The rows come from 4 hidden closed curves, with some noise, and rows from the same curve form a group. Each curve winds through 4 dimensions. The rows are also pushed far along 2 directions, which tell nothing about the answers.
Known rows, each followed by its group:
[ 2 -7 11  2 12  7 26 -2 20 -2 11  2 20  6 -1]	z196
[  3  20  14  23 -36  16  28 -16  33   6  -5  -1  24  14 -21]	z447
[  2   0  14   7   3  17   0   1   1 -14  -1  -8   0   7   2]	z683
[ 10   8 -38  -2  -4   7  -7 -19  -5  17 -16  -9 -12  -5   1]	z196
[ -2   0  18   7  -6  19  -1  -1   5  -6 -11  -3   0  -4   0]	z499
[  1  16 -40  -2 -15  -1 -42  -3 -35  14 -35 -13 -36 -29   2]	z196
[  5 -10 -12  -7  13  12 -19  -9 -14  -3  -9  -6 -20   3  16]	z499
[ 11  -2   0  -5  -5   4 -16   9  -5  16 -10 -10 -17 -16   0]	z499
[ -8 -21   2 -21  38 -31   2  12  -9 -21  26  25   0  25  22]	z683
[  4  -5 -19  -8   7  -7  -3 -13  -2  -2   6   8  -7  21   6]	z499
[ 12  -9 -16  -5  10  -6  -4   1  -5   6  13 -10  -9   8   3]	z683
[ 12 -15 -35 -16  23   5 -27 -12 -23   4  -6  -9 -31   4  23]	z447
[ 11  13   1   5 -16   7   7  -1  11  11  -4  -4   2  -3 -15]	z447
[ 11  21 -35  -6  -4   7 -18  -6 -19  13 -22  -9 -20 -26  -8]	z196
[ -6 -17  31   1  16  -2  18  10  14 -16  18   7  17  16   9]	z683
[ -1 -13  15   3   8   5   6   5   7  -1   2  -5   4   1   9]	z683
[ 12  -7  -8   1   1  -2   2   1   3  13   8 -14  -3   1  -3]	z683
[  2 -22   5 -21  26 -19  -8  15  -9  -3  16   9  -9   2  13]	z499
[ 11  12   1   8 -20   6  17  -7  21  14   0  -3  11   5 -16]	z447
[ 12   5  17  17 -34  19   8  -2  25  29 -19 -19   2 -15 -12]	z499
[  4  16  -8  25 -38  37  -8 -21   8  22 -47 -25  -8 -23  -4]	z447
[ -1  29   4  29 -52  29  17 -25  28  15 -33  -8  15  -5 -23]	z499
[  0  32   5  27 -50  11  25 -13  30  16 -21  -2  21  -1 -28]	z683
[  0   2 -13  -1   0 -15   5  -3   1   2   8   6   4  10  -1]	z196
[  8   3  18  25 -26  27  18  -6  26  14  -9 -23  14  -6 -14]	z683
[ -8  18   4  18 -30   6  -2  -2   2   3 -18  -6   3  -9 -11]	z196
[  7  -5  -2   4  -5   1  -1   6   2  19  -7 -14  -5 -18  -1]	z683
[ -5   8  13  -7  19 -11   5  10  -9 -38  29  19  11  28  -5]	z196
[ -2  17   1   2 -15  -5   4  -2   5  -2  -3  10   4   3 -15]	z499
[-10  11  -9   5 -14   2   5 -15   4  -1 -17  10   4  -2  -6]	z499
[ -2  -4   8 -11  29   5  -9  11 -17 -26  11   2  -5   2   8]	z196
[ -6   7   2   4 -14 -10   3   7   4  10 -10   4   3 -13  -5]	z447
[  7 -16  -9  -5  16   8  -5  -9  -3   0   2  -5 -10  12  17]	z447
[ -2   8   9   6   3  17   2  -6  -1 -22   3  -1   5  14  -1]	z196
[ 8 -5  6 -2  0 -9 15  3 17 13 12  3 10  5 -4]	z447
[-14 -18  44  -8  27 -30  28  26  14 -29  44  28  29  28   4]	z447

New rows, each followed by its group:
[ -4  28  18  24 -32  15  21  -6  20  -6  -6  -1  23   4 -24]	z196
[15 -2  0 -4  2  6  2  2  8 13  3 -6 -3 -3 -5]	z447
[-12   1  31  14 -11   4  10  10   9 -10   0   0  15  -2  -3]	z196
[  3 -14   3  -8  11 -10   3   8   4  10   5   0  -1  -5   7]	z447
[ 14  -6   6 -14  15  -9  -8  12  -6 -11  27   5  -9  24   2]	z499
[ 10  15  -6   3 -21  -2   0  -3   6  11  -2   1  -2   5 -15]	z499
[ 10  -4 -41  -7   3   1 -18 -19 -12  15 -13  -7 -23   4  14]	z447
[ 12   2   4  20 -33  29  14 -12  30  41 -30 -24   5 -24  -8]	z447
[  0  13   9  -2   7  -4  17   4   6 -19  19  12  18  15 -12]	z196
[ 12   8  -7  -4  -4   1  -1   0   2   6   2   0  -4   1 -10]	z447
[  5   5  -6   9  -9  18   0 -17   6  -1 -10  -7  -1  12   1]	z447
[ -2   7   0   7  -4  12  -2 -10   0 -12 -11   2  -1  11   5]	z683
[ 11   5 -33   2  -1  22 -12 -21  -8  15 -24 -17 -16 -10   6]	z196
[ -7  -6  -7   3  -1   6 -16  -3 -13   5 -24  -8 -13 -16  16]	z447
[-10  -5  17   5   5  -1   0   5  -4 -22  11   5   6  17   7]	z196
[ -2  -8 -14   3  -4   2 -10  -7  -6  10 -13  -9  -9  -4  12]	z196
[ 14 -13 -14 -11  13   1 -17  -4  -9   5   4  -6 -20  11  13]	z499
[-10 -22  -3 -20  41 -14 -23  13 -31 -26  11  11 -18   9  29]	z447
[  6  10 -14  -3  -2  -1  -4  -7  -4  -4   3   4  -4  15  -4]	z447
[  3  12 -16   1  -5  -6   6  -7   1   2   3   4   5   7  -8]	z196
[ -6  13  -1   8 -12   4 -10  -2 -11 -10  -7  -2  -4   2  -4]	z196
[ -9 -16  10 -21  34 -34  -1  23 -12 -20  30  22   1  13  12]	z447
[  3  15  -5  26 -32  32  11 -25  19  15 -28 -18   9  -5  -8]	z196
[ -5  -4   0  -6   6 -11  -6   9  -5   4 -10   5  -7 -12   9]	z683
[ -5  -9   1  12 -11   5  13 -14  16   8  -9  -3   9  10  10]	z447
[  3  13   8   3  -6  -5   2  12   0  -7   8   1   4   0 -15]	z683
[ 16   5   2   6 -15  15   8  -2  17  22  -9 -12   1 -11 -11]	z447
[ 13   6  11   9 -15  19  11  -1  20  16  -7 -12   6  -9 -12]	z447
[  2   5  17  10 -10  21   5  -8  10 -12  -2  -1   5  14  -5]	z499
[11  2 19  5 -6 15 12  3 18  4  3 -6  9 -1 -9]	z447
[  1 -18   1   1   6   6   2  -5   6  10  -6  -7  -2   0  15]	z447
[ -4  -7  20   7   7  11  10  -2  10 -16   4   2  10  18   8]	z683
[ -3  -7  14  -1  14   9  -4   8  -7 -11  -1  -4  -1  -7   8]	z196
[  2  16  -4  16 -16  28  -2 -13   0  -2 -21 -13  -1  -6  -6]	z196
[ -9   2  35  20 -16  19  18   1  21  -5 -10  -4  19  -3  -4]	z447
[  3 -17   0  -8  19   8 -10  -5  -7  -9   2  -1 -11  11  16]	z499
[  1  -1 -11  -1  -8 -15   5  -1   8  20  -4   3   1  -5  -1]	z447
[  3 -21  11  -5  23   3   9  -3   8 -13  19   3   6  28  16]	z447
[  6 -11  -4   8  -7  17   3 -13  12  19 -15 -14  -2  -4  10]	z447
[-10 -11  -5   3   2   1  -9  -5  -7   3 -17  -3  -8  -7  18]	z447
[  0 -13   7   0   9   4   0   4   1   2  -3  -5  -2  -2  12]	z683
[ 12 -16   2 -10  18   6  -2   3   2   5   7  -6  -8   3  10]	z447
[-11   1  12  -4   7 -19  -5  15 -12 -19  14  12   2   7   0]	z196
